There are 3 nested groupings, the coarsest first. Each group lies inside one group of the grouping before and may be the whole of it. The rows also spread widely along 15 directions, which tell nothing about the answers.
In the rows, 128 means zero.
Some rows, each with its group in each grouping after it:
[110 144 125 144 111 129 104 113 106 117  93 109 167 150 113 129 169 178
 153 144 131 128 132 139 161  99 130 109 151 138 176 150 102 158 121 122
 131 132] | z_550 bune z_902
[ 78 137  88 130 101 148 146 119 106 124  91 140 108 119 137 121 122 101
 153 161 157 116 109 165 128 126 132 163 103 114 137 156 131 101 137  84
 188 166] | z_550 bune z_663
[115  77  97 166 104 137  99 161 114  93  98 132 172 140 102 133 124 117
 159 140  86 156 111 121 145 112 114  90 135 159 116 133 122 135 152 144
 152 151] | z_321 zefub z_678
[116 143 147 160 112 133  94  76 114 128  72 135 137 121 147 178 151 136
 166 113 128 131 136 132 152 133  98  72  81 150 159 131 103 157 111 168
 106 138] | z_550 lerik z_849
[118 121 104 128 147 142  98 148 138 141 156 134 108 108 119  87  96 134
 132 145 119 131 144 144  99 121 138 103 127 119 124 119 123 151 153 117
 135 103] | z_321 zefub z_57
[ 95 103 133 154  97 127 118 115 125 100 101 160 143 110 128 170 144 109
 167 137 115 141 146 126 106 106  82 100 110 134 133 122  99 138 115 140
 114 135] | z_321 Basu z_355
[125 115 119 144 136 139 134 107 125 127 141 127 106 131 147  85  83  99
 120 164 122 142 106 149  99 161 140 122  92 146 140 136 133 144 133 143
 140 103] | z_321 zefub z_33
[105 120 150 125 107 134 156 112 157 107 114 122 125 126 132 131 123 122
 126 123 120 132 122 107 137 124 112 133 125 112 120 129 126 133 122 125
 148 141] | z_550 lumi z_478
[101 105 119 151 121 144 159 142 145 120 118  99 127 140 166 125  90  85
 128 129 119 117 100 150 119 155 106 125 103 143 123 138 114 117 126 131
 152 104] | z_321 Basu z_680
[122 135 108 131 129 116  71 108 125 126 126 174 150 108 143 138  80 121
 160 142 107 114 157 165 105 132  76  87  97 153 134 118 117 136 107 154
  96 104] | z_321 Basu z_355
[140 137 115 131 109 120 122 134 109  88 138  94 162 140 116 124  64 122
 131 157  71 111 129 139 170 146 101 117 129 164 154 156 147 125 107 142
 126 122] | z_550 lumi z_478
[120 129 126 143 131  86 154 121  98  87  95 154 113 129 144 118 170 119
 178 166 141 162 132 128 104 100 133 139 121 147 186 164 126 112 111 143
 143 121] | z_321 zefub z_57
[ 93  99 134 138 120 153  99  87 174 131  85 152 188 152 101 117 128 154
 109 100 120 128 106 113 151  93 121  78 138 143 112 108 106 126 135 149
 127 152] | z_550 lumi z_478
[142 203 130  91 133 124 116 124 123 134 131  55 119 131 109 129  85 168
  90 122  95 104 155 142 192 153 135 134 119 100 203 168 168 127 108 110
  95 125] | z_550 bune z_663
[154 114 119 119  86  84  73 156 136  67  91 171 167 132 141 166 149 145
 191 111  85 183 170 137 168 143  41 111 138 100  97 133 161 164 113 165
 105 154] | z_550 bune z_902
[102  99 123 137 109 130 147 147 136 105 115 159  85  75 145 141 117  81
 173 132 122 151 135 113 111 131  96 116  98 116  98 129 129 124 141 135
 163 144] | z_550 bune z_902
[ 94 163 139 146  79 147 165 135 108 108 122  51 107 104 154 195  94  91
 143 140 103  91 140 154 158 170  71 144  80 102 155 156 119 148  96  97
 130 123] | z_550 bune z_663
[ 96 114 113 177 118 112 133 147 124  98  78 122 136 150 137 137 188 125
 211 134 160 169 125 170 116  75 102 108 132 106 158 147 109 148 132 132
 141 111] | z_550 lumi z_478
[101 141 122 109 113 135 119 165 106 146 106 122  86  83 137 145 172 127
 134 112 107 117 171  90 145 141 152 117 128 119 149 161 120 108 148 100
 152 165] | z_321 zefub z_57
[140 107 125 121 114 162 119 127 152  96 125 127 128 127  83 147 123 136
  92 123  98 142 130 123 146 139 147 123 127 121 122 133 138 107 144 135
 104 175] | z_321 Basu z_680
[ 78 100 150 155  79 158 170 115 139 112 144  91 144 146 170 137 126  83
  98 146  97 104 131 149 104 179  84 128 116 135 129 134  85 145  94 130
  97  92] | z_321 Basu z_355
[132 135 141 124 112 132 146 123 145 103 121 103 119 111 142 147  90 132
 141 131 117 120 113 120 158 150 108 135 108 121 111 130 132 147 125 127
 160 140] | z_550 bune z_663
[144  87 119 161 108 137  85 139 124 100  91 141 140 143  99 121 173 134
 165 126 112 195 120 121 153 122 137  81 132 128 128 139 140 155 162 166
 129 163] | z_550 lumi z_478
[129 134 114 106 130 120 100 120 146 124 106 154 128 136 128 116 139 151
 127 120 127 152 143 139 130 130 134 131 122 103 133 136 150 130 135 125
 126 147] | z_321 zefub z_33
[103 122 133 134 102 134 144 130 127 116 112 128  95 105 158 148 122  94
 145 137 120 135 133 118 119 148 104 140  95 108 120 134 129 142 129 111
 162 143] | z_321 zefub z_57
[110 137 117 128 123 133 137 125 131 107 102 124 117 116 119 148 130 127
 136 121 119 124 142 142 144 117 125 119 116 125 152 148 128  95 121 131
 115 142] | z_550 lerik z_849
[ 96  93 132 174 116 165 120 105 140 104 154 107 178 144  83 121  97 131
 107 165  94 119 122 150 100  99 112  82 135 157 153 110  78 154 118 140
  77  91] | z_321 Basu z_355

New rows, each followed by its group in each grouping:
[108  87 145 196 116 141 128 143 126 106  92 108 113 113 118 161 176 114
 186 117 123 181 125 112 127  99 114  57 110 127 147 127  96 168 150 162
 122 120] | z_550 lerik z_849
[133 147 154 108 124 108 147  92 150  94 130 123 142 151 135 124 125 149
  93 141 107 127 146 135 132 141 116 150 132 122 160 143 135 125  85 141
  86 115] | z_321 zefub z_57
[113 104 110 134 126 166 158 128 170  93 134 126 105 131  91 111 129 130
 127 143 158 139 107 165 108  97 161 151 136  89 102 125 122 115 154 102
 150 152] | z_550 lumi z_478
[170 152 117 112 148 110 101 108 102 132 162 144  95 112 174  82  79 140
 152 178 127 116 129 150 110 188 149 129 100 167 129 139 136 168 127 148
 157 101] | z_321 zefub z_33
[126 130 148 132 143 126 106  91 164 124  98 144 127 114 115 156 117 145
 129 103 125 146 131 112 128 105 118  87  93 122 140 112 124 138 127 155
 105 134] | z_321 zefub z_33
[130 120 162 129 116 132 145 107 134 116 124 116  89 122  98  90 117 116
 110 142 101 193 121  63 145 132 148 119 115 100 168 141 174 159 147 134
 148 145] | z_550 lumi z_478
[129 128 143 122  90 103 141 165 110  90 132 115  98 106 156 153 146 106
 162 142  88 157 172 106 127 162  89 139 124 101 143 152 144 158 117 122
 129 125] | z_321 Basu z_355
[122 135 138 130 143 105 133 118 127 123 117 132 129 118 156 111 115 151
 156 144 132 112 120 105 123 114 132 115 128 165 139 130 104 144 122 133
 173 108] | z_321 zefub z_57
[ 99 145 129 130 134 174 126 123 137 156 118  86  76 101  93 116 115 135
 113 122 142 144 121 116 144 115 167 112 104  83 161 135 137 151 169  89
 157 145] | z_550 bune z_902
[136 156  94 145 146 127  98 180 102 133 135 100  74  75 150 164  77 104
 200 136 126 113 154 169 114 137 106  95  80 122 146 141 127 143 144 118
 147 100] | z_321 Basu z_680
[154 156 111 112 100 124 110 144 121  90 158 121 104 105 141 153 111 137
 163 156 116 122 172 195 129 171  90 152 117  84 118 142 139 163 110 118
  99 125] | z_550 bune z_663
[113 149 157 124 166 128 169 109 150 129 127 123  73  76 136 144 141 143
 132 122 157 101 139 109  96  95 167 115 107 142 161 134  85 103 123 133
 131 110] | z_321 zefub z_57
[115 111 127 134  87 138 140 151 139  75 119 101 146 122 100 162  99 116
 129 131  76 142 134 119 166 129  83 127 131 110 122 139 142 131 123 122
 126 152] | z_550 bune z_902
[106 124 133 121 129 114 161 141 135 119 101 117 119 122 153 127 142 119
 126 116 112 124 129 100 139 134 138 127 125 148 145 158 121  93 125 132
 150 133] | z_321 zefub z_33
[136 141 119 121 111 142 117 138 132 108 136  90 138 137 142 146 114 149
 123 137 110  97 134 158 151 164 125 139 130 128 115 140 116 147 120 115
 134 134] | z_321 zefub z_57
[121 148 109  87 121 108  66 137 122 147 119 192 129 108 153 111 163 175
 158 129 130 118 186 126 116 130 116 119 156 115 120 129 118 149 133 112
 140 139] | z_321 Basu z_680
[114 114 114 136 129 114 108 158 136 126 108 130 130 139 133  84 142 129
 148 119 115 178 138 133 137 122 114  97 141 110 150 146 146 144 142 143
 125 108] | z_550 bune z_902
[ 84 157 123  83 127 136 149  81 147 149 118 159 104 103 148 107  55 110
  97 143 136  82 120 108 115 132 128 164  93 126 131 128 141  91 119  85
 182 150] | z_321 Basu z_355
[124 109 130 118 132 124 130 106 173  88 117 164 144 129 106 137 126 147
 120 124 125 141 133 137 112  98 120 129 130 120 115 119 123 107 118 143
 102 142] | z_321 zefub z_33
[131 131 130 145 133 125 127 138 121 130 113 108  93 116 168 137 141 116
 163 124 137 138 126 136 123 155 136 107  96 138 146 147 114 141 134 144
 143 112] | z_321 Basu z_355
[126 143 121 104 141  97  94 166 102 140 117 184  53  36 130 129 178 133
 192 118 124 162 201  84 113 109 138  85 123 115 157 152 134 122 153 139
 132 142] | z_550 bune z_902
[115 105 116 126 146 134 133 170 181 107 155 130 114 100 123 136 123 126
 125 106 115 123 167 160  91 110 111 107 138 104 102 117 103 107 129 134
  81  97] | z_321 zefub z_57
[173 116 141 150 167 129 129 114 158  92 155 133  87 103 121 128 125 145
 153 130 139 154 134 163 100 130 150  85 107 142 129 121 108 139 129 194
  75  93] | z_550 lerik z_849
[ 83 115 118 131 157  98 156 166 157 135  98 135 109 111 148 102 101  99
 155 108 130 147 129 103 104  79 103 106 119 121 153 137 134  93 136 123
 164  91] | z_321 Basu z_680
[ 97 114 155 122  82 115 142 107 151 101 101 140 134 134 147 147 105  81
 115 122  82 169 146 100 130 153  53 136  95  89 137 128 163 142 101 132
 111 135] | z_321 Basu z_355
[121 111 123 153 116 157 128 147 132 106 148  98  94 112 100 137 121 110
 132 148 108 158 142 145 106 134 130 118 110  89 139 128 131 164 147 116
 111 125] | z_321 zefub z_678
[127 137 130 106 109  96 117 114 121 105 102 183 125  94 147 138 130 134
 168 137 115 132 151 108 137 134  98 125 116 139 124 141 137 121 114 145
 144 155] | z_550 bune z_663
[109 140 106 123 134 129  94 106 123 134 105 161 131 110 119 129 101 136
 145 142 129 119 134 136 122 106 126 113 103 136 141 129 127 124 136 117
 147 144] | z_321 zefub z_33
[ 67  97 116 148 128 141 147 166 126 158 110 125 104  95 167 102 136  86
 147 118 120 116 126  96 103 129 134  91 119 155 121 139  92 114 152 122
 182 113] | z_321 zefub z_678
[ 83 115 133 148  85 131 122 120 133 113  72 108 166 170 124 133 139 133
 139 132 113 163 108 101 157 110  93 134 130  93 139 127 139 180 135  95
 178 153] | z_321 zefub z_678
[112 108 128 123  89 143 112 138 131 109 118 128 141 117 113 130 118 122
 119 126  79 142 142 102 163 149 103 109 133 123 118 137 137 140 135 131
 130 158] | z_550 bune z_902
[ 94 133  90 126 116 158 143 162 108 139 184  94  92  86 139  91  15  52
 109 164  74  81 146 159 111 175 105 121  97 138 135 151 144 105 129 107
 136  93] | z_550 lumi z_478
[113 133  94 145 133 145 108 149 132 122 110 109 128 111 125 151  99 124
 168 120 133 100 121 167 145 112 121  96 110 139 122 138 111 111 142 124
 152 135] | z_550 lumi z_478
[ 98 114 137 178  97 145 133  91 121  96  87 120 146 150 134 164 168 122
 161 142 137 141 121 165 128 120 100 105 107 130 152 134  94 150 110 148
 103 129] | z_550 lerik z_849
[ 96 105 144 161 103 148 139  94 151  91 117 116 160 149  97 153 119 115
 103 142 100 144 128 146 114 111  92 114 111 114 150 119 114 144 105 139
  75 122] | z_321 zefub z_678
[107  97 146 158  93 172 155 133 146 115 117  80  80 135 123 140 141  78
 110 126 117 189 113 121 124 168 133 134  87  67 135 136 147 162 155 115
 131 146] | z_321 Basu z_355
[177 179 108  78 135  96 108 147 102 115 141 138  56  57 154 142  34  79
 136 125  70 126 175 130 163 210 105 126  61 136 153 175 208  78 112 163
 110 142] | z_550 bune z_902
[ 92  94 110 161 119 133 137 164 136 107 120 144  98  84 137 141 123  73
 178 128 121 156 145 152  94 115  86  93 102 114 118 133 117 119 136 146
 120 112] | z_550 bune z_902
[133 150 109 110 131  91  97 143 115 110 133 146 142 120 153 127 115 142
 151 141 100 109 177 160 123 138  94 118 134 143 150 147 126 122  96 141
  97 100] | z_321 zefub z_57
[116 102 148 106 142 140 201  97 188  84 120 156  87 112  92 120 143 113
  72 123 136 155 118 101  99 105 178 161 118 113 134 139 138  49 127 142
 109 165] | z_321 zefub z_678
[134 135 126 113 111  98 156  70 117  77 124 187 115 120 138  98  75 112
 158 198 136 150 107 139 111 133 104 176  96 134 136 136 165 130 103 135
 166 144] | z_550 bune z_663
[109 110 138 122 126 123 139 130 150  90 118 137 159 118  75 136 132 170
 128 135 108 127 131  79 134  59 140 115 167 146 141 123 104 111 133 116
 142 150] | z_321 Basu z_355
[109 151 147  88 133 112  84 122 158 165 118 133 161 153 144  84 160 203
 102 100 115 124 172 101 140 118 119 106 177 101 154 125 118 171 122 113
 113 101] | z_321 Basu z_680
[115 136  99 143 133 122  86 141 118 113  79 167  93  87  87 161 160 118
 188 117 139 188 164 149 124  76 115  90  96  83 171 145 154 112 149 136
 100 159] | z_550 bune z_902
[101 112 116 157 115 141 119 129 141 120  82 127 142 164 150 126 214 143
 155 112 162 153 131 191 127 127 126 110 137 110 141 150  94 133 126 147
  98 121] | z_550 bune z_902
[131 143 127 148 139 148 106 100 134 125 117 107 119 124 116 140  98 137
 133 128 125 130 126 158 140 129 126  91  93 128 157 129 125 143 128 148
 104 118] | z_550 lerik z_849
[111 116 107 112 101 164  90 122 147 131 153 140 133 143 117  97 119 132
  83 146 104 133 157 170 112 164 121 140 134  81 108 123 138 157 134 104
  96 136] | z_321 zefub z_57
[119 129 112 128 129 127 119 132 133 123 123 120 112 123 111 101  66 106
 123 142  99 161 120 115 132 127 121 125  99 107 150 134 174 139 144 116
 153 131] | z_321 zefub z_678
[131 176 143  97 151 104 123  92 166 122 123 149 107 124 141 124 155 174
 140 114 165 124 169 168 111 107 124 134 128  86 157 134 126 129 101 135
  86 105] | z_550 lumi z_478
[126 150 115 123 153 106 152 126 149  87 136 134 116 104 141 164 101 131
 156 139 142  93 148 185  94 104 109 137 109 137 140 138 103  88  93 136
  99  99] | z_321 zefub z_33
[ 88 138 125 142  92 162 132 115 132 125 100 103 119 115 124 162 120 121
 141 133 134 117 122 147 145 129 103 132  97  91 128 130 118 151 133  92
 152 155] | z_550 bune z_663
[111 140 112 132 129 168 100 158 135 131 143  76 119  97  78 158  81 140
 109 123  88 103 150 132 149 112 133  98 120 106 142 127 122 136 151  92
 118 139] | z_321 zefub z_57
[123 154 154 108 126 110  61  89 113 158 114 182 130  79 135 120 136 163
 141 119  98 130 183  82 139 133 105  59 117 151 162 127 118 165 116 166
  96 125] | z_550 bune z_902
[ 71  88 125 134 113 157 176 132 168 106 141 139 125 106 124 114 109  94
 104 133 118 108 128 140  98 118 109 126 134 131 101 124  93  91 121 125
 120 116] | z_550 bune z_902
[103 137  99 159 142 127 132 155 128 125 117  92 120 139 154 113 126 128
 186 138 162 118 118 192 115 104 120 114 126 120 143 144 105 144 135 115
 160  85] | z_550 lumi z_478
[115 131 143 155 150 157 194 124 157 121 187  54  65 122 156 101  81  92
 103 157 142 118 115 179  70 162 142 143  91 104 146 130 106 158 118 121
 112  50] | z_321 zefub z_678
[127 131 142 127 138 125 159 163 152 111 143  87  93  95 140 127 110 132
 142 116 116 130 138 115 137 131 125 114 128 119 129 140 121 137 133 130
 142 103] | z_550 bune z_902
[102 125 151 130 109 144 135 100 137 136 136 132 102 100 148 109  95 109
 126 144 118 135 130 107 120 153 105 115 100 117 125 119 125 172 128 128
 150 117] | z_550 bune z_902
[143 100 130 139 134 131 133 100 159  78 128 145 140 145  93 119 109 132
 110 146 112 166 112 142 115 116 135 122 116 133 135 126 141 120 124 160
  93 134] | z_321 zefub z_33
[164 128 119 117 118 100  88 126 112  87 148 162 129 127 120 121 134 138
 140 160  86 165 178 158 113 156 109 119 127 124 155 148 154 148 109 166
  62 120] | z_321 zefub z_33
[ 86  94 165 158 133 142 182  54 188  97 100 184  99 103 120 143 154  99
 134 128 175 165 109 140  64  83 114 116  80 109 130 106  95 107 111 167
  89 125] | z_550 bune z_663
[108 131 154 143 120 135 187  91 127 101 154 107 106  96 141 126  46  82
 128 172 108  95 109 114 112 139 108 128  88 164 143 134 116 125 102 136
 156 102] | z_550 lumi z_478
[129 161 122 125  91 134 118 129  94 121 137  95  94 128 171 150 128 108
 142 158 111 126 161 174 129 204 103 156  93  89 150 159 143 175 112 106
 119 124] | z_321 zefub z_33
[170 157 134 125 114 135 108 147 101 117 135  80  87  99 148 149 129 156
 167 139 119 122 132 128 173 186 147 123 110 129 127 151 129 181 144 129
 163 148] | z_550 bune z_663
[138 134 107 108 141 136  48 111 142 156 127 151 155 161 113  66 136 193
 117 132 132 150 141 148 131 131 153 105 154 114 136 120 137 176 153 124
 121 125] | z_321 Basu z_355
[ 95 122 145 138 131 143 150 128 152 135 125 103 114 114 160 139 150 143
 136 118 142  98 131 124 109 127 135 112 128 133 118 125  71 146 129 118
 146 109] | z_321 zefub z_33
[135 127 107 120 103 125 102 110 126 107 107 123 184 195 140  83 120 163
 115 147 106 133 114 159 174 162 119 138 155 140 132 148 147 147 117 137
 135 135] | z_550 lerik z_849
[ 90  82 139 149 145 133 158 125 173 118  84 137 132 125  85  89 120 118
 115 106 120 184  86  68 137  63 145  86 126 134 148 127 137  95 158 149
 153 140] | z_550 bune z_663
[ 80 132 131 126 120 141 144  96 146 127 116 138 143 122 126 116 123 134
 120 137 135  93 130 132 118  98 122 121 135 138 138 130  96 113 116 116
 137 125] | z_550 lumi z_478
[119 113 147 145  95 139 169 105 118  79 132 133  87 106  99 128 142 111
 144 181 128 173 122 115 111 121 134 150 112 100 150 138 135 155 131 120
 140 153] | z_550 bune z_663
[107  77 132 158  95 182  79  81 169 123 103 150 162 151  80 114 105 122
  97 122 106 186 102 132 142 130 104  82 104 101 102  95 140 179 152 153
 105 160] | z_550 bune z_902
[110 121 148 155  94 155 134 125 146  92 112  87 145 140 114 193 152 140
 133 122 118 129 138 146 136 122  96 121 124  97 136 125  96 161 116 115
 101 137] | z_321 Basu z_680
[ 92 174 126  91 120 101 136 148 122 161 126 109  89 107 201  96  89 104
 133 117 103 111 174 118 140 174  80 135 111  95 153 154 160 140 109 101
 153  89] | z_550 lerik z_849
[105 103 117 132 116 137 132 159 126 131 129 125 102  96 136  98  85  79
 124 127  82 148 134 101 137 156 113  96 108 137 130 147 148 116 145 142
 145 125] | z_550 bune z_902
[126 127 133 142 127 118 160 132 119  85 130 111 104 113  93 118 114 117
 152 162 114 156 126 114 126  93 137 125 125 125 175 152 143 122 130 129
 141 125] | z_550 lumi z_478
